Each new row is followed by its nearest point in the smallest flat space through zero that holds the last named rows.

q_78 (6 x 10):
[[ 31 -22 -13   6 -23  16 -18  28  15  -4]
 [ -6   5   8   5 -11  28 -46  27  -6 -13]
 [ 41   9   2  -4 -20  -4 -33  18  35  15]
 [ -7   8   9  17   6  13 -16  -6   5   8]
 [  7 -24  -8  -5   3   0 -10  -4  14 -18]
 [ 27 -56  -9 -20   0 -14  17  -8  -8 -12]]
New rows:
[-16  22 -28  14  -4 -19 -10  29  -1 -20]
[-16  23 -17  -3 -11   4   1  22   9 -20]
[-17   4  -6  23  29 -22  12  22 -19  17]
[-13  11   2   9   3   2  20  -3 -16  10]
[-25 -13   5  -8   1  -3   9  11  29  17]
[-1  3 -6  3  2 -3  5 -5 12 -1]
[ -4 -11 -30 -23 -17  -1  -3 -16  20  26]
[ 14  -4  -8  -3  -2 -10   6  -4  18   2]

q_544, 6 rows:
[[ -7  -3   4  -2 -28  12  -8   4  -5  47]
 [ 12   3   7  11  35  31  38  10   5  -2]
 [ 17 -15 -36  -9  11  23 -15   8 -18 -14]
 [ 32  17  10 -15   1   0  14   8  -8  36]
 [ -3 -17 -10 -11   3 -10   2   0 -18  12]
 [ -6  20   8 -20  -9  20   7  -4 -24  30]]
New rows:
[ 15  21   1  23 -19 -17 -19  23 -26  18]
[ 17   8   0  -7 -19  -8 -15   3   1  19]
[  7  16 -29  21  -5  -5  12  28 -16 -19]
[ 12  -2 -11   0   9   6  -3   4   0 -15]
[  8 -12  -9  12  -2  17 -10  21 -10  -9]
[  7 -12 -17   6   2  18  -9   8   1  -4]
[-23 -25 -19 -22   4 -29  -4   0 -22 -24]
[-20 -25 -19 -15   8 -29  -7 -11 -25 -21]

q_243 (6 x 10):
[[ -2  -7 -12  -3 -37 -20 -15  33  -8  16]
 [ 35  -9 -58  38  -3   3   3 -16 -41  21]
 [ 15  13 -23  -7  16   0  -1  -8  14  46]
 [ -2   7 -30  29 -16  -3 -25  65  10  12]
 [ 14  14 -17   6   6  -6  -2 -16  12  12]
 [ 27  -5 -20  24 -22 -34  20   6 -25  -8]]
New rows:
[-37 -30  15 -18   2  18 -20 -11 -19  19]
[-24 -23  13 -28  -5  30 -16  -7 -19  14]
[-13   8  21  17  20 -10  13  -8  20   4]
[ 1 12 13 -1 20 -2 13 -2 19 -7]
[ 10 -10  26  19   6  -7  -7  25 -21   2]
[ -2 -10   4   7  -1  -1  11  26 -13  -6]

q_71:
[[ -1   3 -12 -17   3 -22  19  14  12  30]
 [  1  13  14  23   6 -14   2 -16   9 -36]
 [ 15  12   1  11  -9  -7 -23  21 -15  16]
 [  9 -19  11  19  -2  17  -1  44 -10  -2]
 [ -2 -10  56  -5 -18   1  -4 -50 -18   8]
 [-12  23  25  13 -26 -31 -29  11  16 -19]]
New rows:
[ 32  22   8  -2  -4   8  33   5   7 -39]
[  6   1   3  20  16  -5  17  -1   6 -25]
[ -2  -1  -6 -11   9   0   4  -1  -2  14]
[  1  -2  -8 -10   3   0   6  -2  -1  14]
[  9 -28 -18 -33   5 -14   2  12 -15 -14]
[ -4  -8 -14 -10   4   9   8   8   3   7]

q_325 (6 x 10):
[[ 34  20  10   6 -13  13 -16  -7  11  11]
 [  9   6  21 -15  12  21 -19  24  29  -6]
 [ -4  10  11 -11   1 -31 -38 -13   8 -34]
 [-16 -17   3  20  -3   5   3  18 -15  24]
 [  5  15   3  -4  48 -18 -20   1  -4  23]
 [ -6 -18  10 -15  31  10   1 -28 -22  10]]
New rows:
[-31  18  -2  22 -19 -11 -24   4 -26   5]
[-14  -4   2  25 -16 -25 -19   5 -16   6]
[ 14  15  13  24  25  20  20 -19  21  -4]
[20 10 -1 -9 10 16  8 -7  7  9]
[  9  11 -15 -29  -7  24 -12  23  28  22]
[17 13  4 -6  5 22  3 24 26  6]
[ 13 -17 -16   8  23  21  20  11  -5 -26]
[ -5  -7  -7 -13   9  14  23   4   5  -4]
[-16  28  28  13 -29  29  17 -28 -12 -24]
[  8  -9   6  -1 -33  17   4 -22  -3 -15]

q_313:
[[ 28  38 -11 -15  16   2   3 -64 -13  19]
 [ 15   9   6 -10  21   7 -29  -5  18  -5]
 [-16  36  24 -18  -7  -6  -2  22  28  -3]
 [ 30  36 -11 -16  23  14   5   9  -8  28]
 [-27  17  16  31  12  24   6  15  -6 -10]
 [  3  -2  28  -6   6  26 -11 -42 -13  33]]
New rows:
[-30  -5  26   4  -4 -10   2  -8 -13   2]
[-24  -5  21   7 -15   3   6 -10  -2   1]
[-31  26  14  45  18  16  -7  -6   0  -1]
[-27  24  18  33  17  26   0  -6  -5 -15]
[  8  19 -27   9   9  -5   6  18   7  12]
[ 13  18 -19  -1  10  -2  10  19  -3   0]
[ 3 -5 -5 15 -3 -7  0 37 -6  9]
[ 0 -8 -7  5  0  3  7 35 -4  2]
[-11  15 -28 -17  -3  45  24  24  41 -25]
[ -4  23  -4   3   7  -2   3  32  12 -14]
[  4 -17  15   1 -45  -6  21  -1   6   1]
[-15 -18   8  -8 -31 -15  14  -1  -2   7]

q_352 (6 x 10):
[[-11  24  19   4 -12  20 -20 -51 -45   0]
 [  6   1 -11   9 -47  31  -5  23 -56   8]
 [-22  -4  24  34 -44   3  -4 -22 -29   3]
 [-24   9  14  29  -3  12 -16 -26 -17   6]
 [ 15 -26  28   5 -14  45 -17 -42  -4   5]
 [ -4  30  16   0  29  13 -30 -47 -38 -16]]
New rows:
[-32  33 -11   2   0  36  42   2   5  -6]
[-19  20 -17  -1  -3   7   3   0   0  24]
[  0  -8   5  -5  11  18  -7  19 -10 -17]
[ 13  -7  -2   4  10  11 -10  13 -10 -10]
[  0  10  -7  -9   5  39   2   4 -13 -31]
[ 14   4  -5  -7   9  20 -12   3 -21  -5]
[  4  -7  23  13  -6   8  16  -2 -19   3]
[  1  -9  11  10 -15   4  -3  -5 -12  -4]
[  1  12 -45 -19   9  45   5 -12  17  -5]
[  8  11 -22 -24  16  33  -4  -1   9  23]
[ 11   4 -20   6  24   8 -33  13   3 -11]
[  7   2 -10   5  33  13 -16  16  -4  -8]

q_911:
[[ 15  15  12  -5 -48  10 -31 -33 -34  16]
 [ -6  -4  -6  17 -14   2 -45 -33 -12 -38]
 [ 29  38  -4 -21  34 -26  30 -52 -17 -29]
 [ 57  26   8   8   4 -13   6   0  14   5]
 [ 15  23  -6  12 -12  -3  11 -10 -10  13]
 [ -8  32 -29 -10  -1 -33 -29 -25  16  -8]]
New rows:
[-23  26 -19 -28  -5  -7  21  -8  22  -8]
[-21  18 -19 -20  12 -20  10  -8   6   7]
[ 17  -3  -5  -7 -13 -15  10  17  -5 -21]
[12  1  4  2  6 -2  2  1  4 -4]
[ -7  -6 -31   1 -28  29 -18 -20  11  -3]
[-16   0 -10  12 -21   3 -25  -8  -6  -1]
[-18  10  22   5 -11  -2  20  10   8 -19]
[-6 -5 -1  4  6  4 10  4 -2 -3]
[-30  -1  18  12   7 -15  18 -23 -12 -15]
[-19  -2  -7   1  11   3  14 -17 -17 -17]

q_956:
[[ -5  -4  -7  38  -2 -32  30  12 -25 -49]
 [ 19 -24   1  37   0 -48  15  -7  17 -14]
 [-21 -14  27 -16 -14 -21  20  23   5  -7]
 [-23  -8 -15  24 -20 -15  21 -20 -42 -24]
 [ 12 -13   3  -3 -28 -34  19  15 -10 -46]
 [ -8 -13   1  26  -1 -36  20  10 -17 -21]]
New rows:
[-15  31   0  15   9 -22  -8  21 -10 -25]
[ -3   9  -2  14  15  -7   8  26 -17 -21]
[-13 -10  15 -17 -13  -1   0  -3 -31  -8]
[-17  -5   2 -17 -19  -4   4   3 -25  -3]
[-13  20 -18   6  29  24  -2 -23  -4   8]
[-10  18 -13  16  19  31  -5 -16  -6  12]
[  7  12  12 -14 -27   0 -18  30  27  24]
[ 10  -3  16 -30  -2   1 -11  16  21  14]

q_10 (6 x 10):
[[ 37 -23  38   1  31  19  16  -2 -39  21]
 [ 16   3  17  11  -3   5  -3  38  -4  23]
 [  4   9 -11 -10   0  30 -13  -1 -29  23]
 [  4 -14  45 -11 -33  23  13 -24  10  33]
 [-11 -43  32   4  -8   9  10 -33 -20  14]
 [ 20 -33  14   2 -29  30  40 -24 -12   1]]
New rows:
[ -5  18   0   6 -34   5  25   1   8  45]
[  1   6   9  -3 -37  19   2   8  12  23]
[ -3   3   7 -25 -25   7  14  15 -24   0]
[  6  -1  -2   0 -16  17   5   3  -6  10]
[ 36  22   3  -5  19   6   4   6 -22  11]
[ 32  16   3  -9  24  15   3  11 -16   9]
[ -3  18  -7  -8  22  -5  16  -4  22 -45]
[  9  15 -15  -7  17 -18  12 -10  21 -35]
[-34   1   3   1  -8   3   4 -11  -3  35]
[-23  -6   9  -3 -15   6 -16 -11  -3  21]
[ -6  45 -45   8 -29 -42  21  -8   7  -5]
[ -9  23 -39  -2 -18  -8   1   5  27 -27]

q_26:
[[-18   3  39   4   3  -4   0 -44   9   2]
 [  4  32  20   8   3 -17 -11 -21 -20  14]
 [ 21   1  22  12  -3 -32  20  14 -24   6]
 [  4   3  43  43 -19 -23 -15 -19   1  23]
 [ 20   5  -1  -1 -30  -1 -58 -33  -8  -7]
 [ -5 -40  27  -1   1  28   8  10 -15 -10]]
New rows:
[  7 -21  29  10 -27   8  21  -3 -21  24]
[  5 -21  35  18  -6  -1   6   6 -16   5]
[-29  -1 -20 -27  30  25  -4 -25  12 -20]
[-27   4 -16 -33  20  30   0 -23  15 -16]
[  5  -7 -24 -20  -8 -10  21 -12  27   4]
[ -1  -3 -20 -14  -2 -15  14  -5  28 -13]

q_434 (6 x 10):
[[ 19   3 -13 -21 -42  12  34   0  -3  65]
 [ 38  27  18 -54 -29  12 -15   2  48  60]
 [ 41   8  28 -32  -2   6   7 -20  13  55]
 [ 58  26  31 -22   4 -31 -54   4   0  38]
 [ 43   8   0 -27 -28  34 -42   7  -9  32]
 [ 13  -8 -30 -34 -12   1  18  30  24  10]]
New rows:
[-22 -15  -8  26  19  27 -20 -20 -18  16]
[ -8  -6   7  19  -1  24  -6 -19 -25  -8]
[-28 -16  19  17 -29 -31  12  27 -14  17]
[-17  11 -10  20 -19 -29  14   6 -11  13]
[ -8 -28   5 -26  28   9   9  -4   2  -6]
[  7 -18   2 -14  25  12  16  -5   8 -13]
